The groups are shells around one centre, one inside the other: the same stretched ball of 7 dimensions in 7 sizes.
In the rows, zero is written as 128.
Some rows, each with its group after it:
[115 122 143 118 118 134 104 114  66 120 153]  govol
[141  99 113 118 114 102 120 139  67 124 128]  govol
[125 131 108 138 137 122 124 132  98  79 170]  limiv
[152 156  99 148 118 111  94 119  52 110 168]  govol
[113 130 139 101 100 148  93 109  83 131 199]  pabo
[160 116 144 106 110 109 115 136  89 109 135]  Kisa
[153 127 142 105  90 134 113 108  83 113 181]  limiv
[123 170 149 158 124 165 122  93  32  99 203]  Dotu
[143 117 131 102  98 117  95 118  86 123 154]  Kisa
[112 157 113 139 128 142 101 113  80  97 206]  govol
[162 126 116 140 118 110 132 124  70  89 145]  kosu
[114 140  99 126 133 119 100 151  77 125 189]  Kisa
[131 132 112 108  91 126  80 111  66 144 189]  kosu
[159 143 138 131 121 115 108 120  87  84 145]  Dotu
[146 102 120  95 103  99 101 146  85 137 137]  govol
[148 130 124 128  97 136 127 109  48 121 185]  limiv
[123 113 105 109 121 119 121 142 121  96 183]  pabo
[121 143 115 160 134 143 136 104  64  74 182]  Dotu
[105 145 138 149 128 155 118 102  33 113 180]  pabo
[109 118 100 112 121 123 102 131 109 107 183]  govol
[144 138 146 117  98 146 119 103  76 105 195]  limiv
[119 111 102 124 103 132 122 117  53 133 184]  govol
[133 152 138 122  93 142  80  97  31 149 188]  govol
[116 126 105 127 139 111 108 153  84 113 159]  kosu
[130 129  87 141 112 125 116 108  71 100 187]  Dotu
[147 130 105 122 104 104  87 131  43 148 152]  pabo
[160 104 117 104 107  97 120 149  93 117 141]  kosu
[132 123 131 151 143 120 140 130  57  85 126]  Dotu
[127 115 114 100 122 106  99 156 107 122 159]  kol
[104 149 128 160 148 140 113 112  47  93 159]  pabo
[112 128 116 116 113 131  98 131  58 144 184]  kol
[112 169 120 149 138 141  97 123  54 110 198]  limiv
[137 145 121 115  87 135  81 103  46 150 198]  Kisa
[160 134 133 141 125 110 122 125  65  90 129]  Kisa
[132 139 128 131 100 148 114  96  50 118 197]  kol
[110 155 129 130 118 149  96 117  51 132 208]  kol
[158 140 121 138 103 128 126 112  47 111 179]  limiv
[142 116 112 145 117 123 141 113  55  95 153]  limiv
[124 133 106  98  98 124  77 128  91 142 203]  Kisa
[165 121 129 117 112 117 144 142  95  93 170]  Dotu
[159 135 141 138 116 124 133 123  53 101 151]  kosu
[106 126  92 133 144 116 115 149  97  98 174]  Dotu
[142 160 133 121 104 142  97 112  75 114 211]  pabo
[127 148 118 160 127 136 116  98  43  92 167]  kol
[127 158 109 152 137 115  86 127  45 116 156]  pabo
[128 166 136 133 108 149  94 112  32 141 209]  pabo
[132 124 116 130 131 114 114 130  96  87 148]  kol
[148 156 157 105 101 138  93 128  67 136 195]  govol
[136 160 146 118 127 122  79 141  70 127 167]  Dotu
[127 112 119 129 113 134 137 113  73 101 171]  kosu
[142 140 124 113  90 132  87 108  53 143 190]  kol
[110 145 118 139 122 136  88 103  54 116 173]  limiv
[143 105 121  97  89 122 111 118  88 126 170]  kosu
[128 127 128 103 106 122  84 127  77 137 166]  kol
[138 152 120 151 126 130 113 107  66  84 171]  kosu
[113 153 151 114 124 144  91 134  68 132 191]  Kisa
[117 129 122 130 134 128 126 148  59 122 172]  Dotu
[140 131 161 115 131 130 127 138 103  85 155]  Kisa
[118 147 112 114 117 119  67 132  73 140 180]  pabo
[133 155 134 158 130 139 122 114  30 105 170]  kol
[136 113  88 101 108 102 104 156  98 134 182]  Kisa
[131 114  99 121 113 106  95 124  75 121 146]  limiv
[149 131 122 123 129 113 128 150 104  88 167]  kosu

New rows, each followed by its group:
[135 106  80 101 105 103 109 150 108 125 186]  Dotu
[117 152 106 127 112 133  83 123  49 144 204]  kosu
[155 133 143  91  94 116  85 139  74 151 170]  Dotu
[122 144 120 144 148 119 113 146  66 102 156]  kosu
[121 156 114 162 139 134 114 112  51  89 173]  kol
[137 105  97  83  85 111  96 143  90 157 192]  Dotu
[134 115 134 109  97 136 118 108  79 116 176]  kol
[134 135  95 123 100 122  98 128  45 150 197]  pabo
[126 114  91 114 100 122 109 121  81 126 192]  limiv
[133 182 148 144 133 139  88 124  44 116 184]  Dotu
[128 165 137 119 114 133  73 129  49 148 192]  govol
[119 137  92 135 120 115  90 134  39 146 173]  pabo
[145 137 130 116  88 134  98 110  35 152 187]  pabo
[147 138 103 138 118 100  86 126  46 126 137]  Dotu
[163 108 120  84  88 100  94 139 106 131 156]  Dotu
[111 137 129 105 116 135  85 127  93 125 191]  kosu
[135 133 127 157 141 116 122 120  49  88 122]  Dotu
[113 139 105 136 109 140 103 111  37 138 199]  limiv
[125 148 143 146 147 129 117 127  74  81 148]  limiv
[140 107 117  99 102 112 104 127 106 113 157]  limiv
[120 151 145 151 135 143 114 110  42 102 161]  kol
[132 140 100 156 144 107 116 142  46 107 145]  govol
[127 137 141 139 119 138 113 107  39 117 156]  kol
[148 164 119 160 112 138 111  91  34  99 185]  Dotu
[154 168 150 147 115 145 119 103  46  96 187]  govol
[161 109 113 111 118  95 130 162  97 109 145]  pabo
[122 146 129 154 129 146 123  93  69  73 175]  Dotu
[130 136 141 118 112 136 101 108  86 102 171]  kosu
[148 116 108 111 105 100  94 133  73 132 143]  kosu
[135 117 129 111 105 119  98 119  72 125 149]  kosu
[115 142 109 125 102 136  78 101  45 143 191]  Kisa
[144 131 144  93  91 131  92 123  81 138 185]  kosu
[135 154 134 132 104 145 106 112  32 138 202]  Kisa
[106 126  99 128 114 133 105 120  55 135 192]  limiv
[119 134 102 121  99 140 100 104  71 124 212]  govol
[144 126 153 111 106 143 134 119  89  99 183]  limiv
[154 132  97 155 112 117 132 110  41 100 162]  Dotu
[126 115  87 131 124 101 102 136  68 121 145]  limiv
[112 128 148  94 109 145 101 131  91 133 197]  pabo
[136 124 115 121 114 105  86 130  57 136 137]  govol
[115 137 103 149 125 131 114 117  38 120 177]  kol
[105 149 113 156 118 155 113  90  28 116 201]  Dotu
[112 139  95 143 127 120  93 125  40 133 169]  limiv
[141 121 139 105 118 119 113 133 118  90 157]  Kisa
[134 120 125  94 104 114  87 140  88 141 165]  kol
[119 145 100 154 122 140 119 104  52 100 196]  pabo
[151 143 154 135 126 137 140 123  80  77 169]  Kisa
[133 154 120 155 121 133 111 113  18 125 174]  limiv
[157 103 131 100  84 118 116 119  65 136 154]  Dotu
[139 130 118 122 125 117 114 133 107  87 167]  kol
[133 150 140 140 104 156 120  93  37 115 200]  Kisa
[119 127 118 103 106 129  97 137  71 148 194]  kol
[128 140 105 145 117 124  95 101  53 108 163]  limiv
[114 114 109  94 109 120  97 150  87 150 188]  pabo
[151 119 128  84 104 106 101 166  99 143 173]  Dotu
[150 168 123 158 119 132 106 102  38 100 178]  pabo
[157 147 140 109 109 121 103 143  76 126 180]  limiv
[113 135 103 106 113 124  83 138  91 136 202]  limiv
[156 147 134 113 124 105  94 157  87 118 157]  Dotu
[126 149 137 120 114 148 108 113  90 100 207]  limiv
[125 155 144 127 137 134 101 129 101  85 175]  govol
[130 169 139 143 123 149 105 111  51 107 201]  kol
[121 129 136 123 109 133  91 103  50 129 155]  Dotu
[130  96  82 118 113  96 110 140  76 128 144]  govol
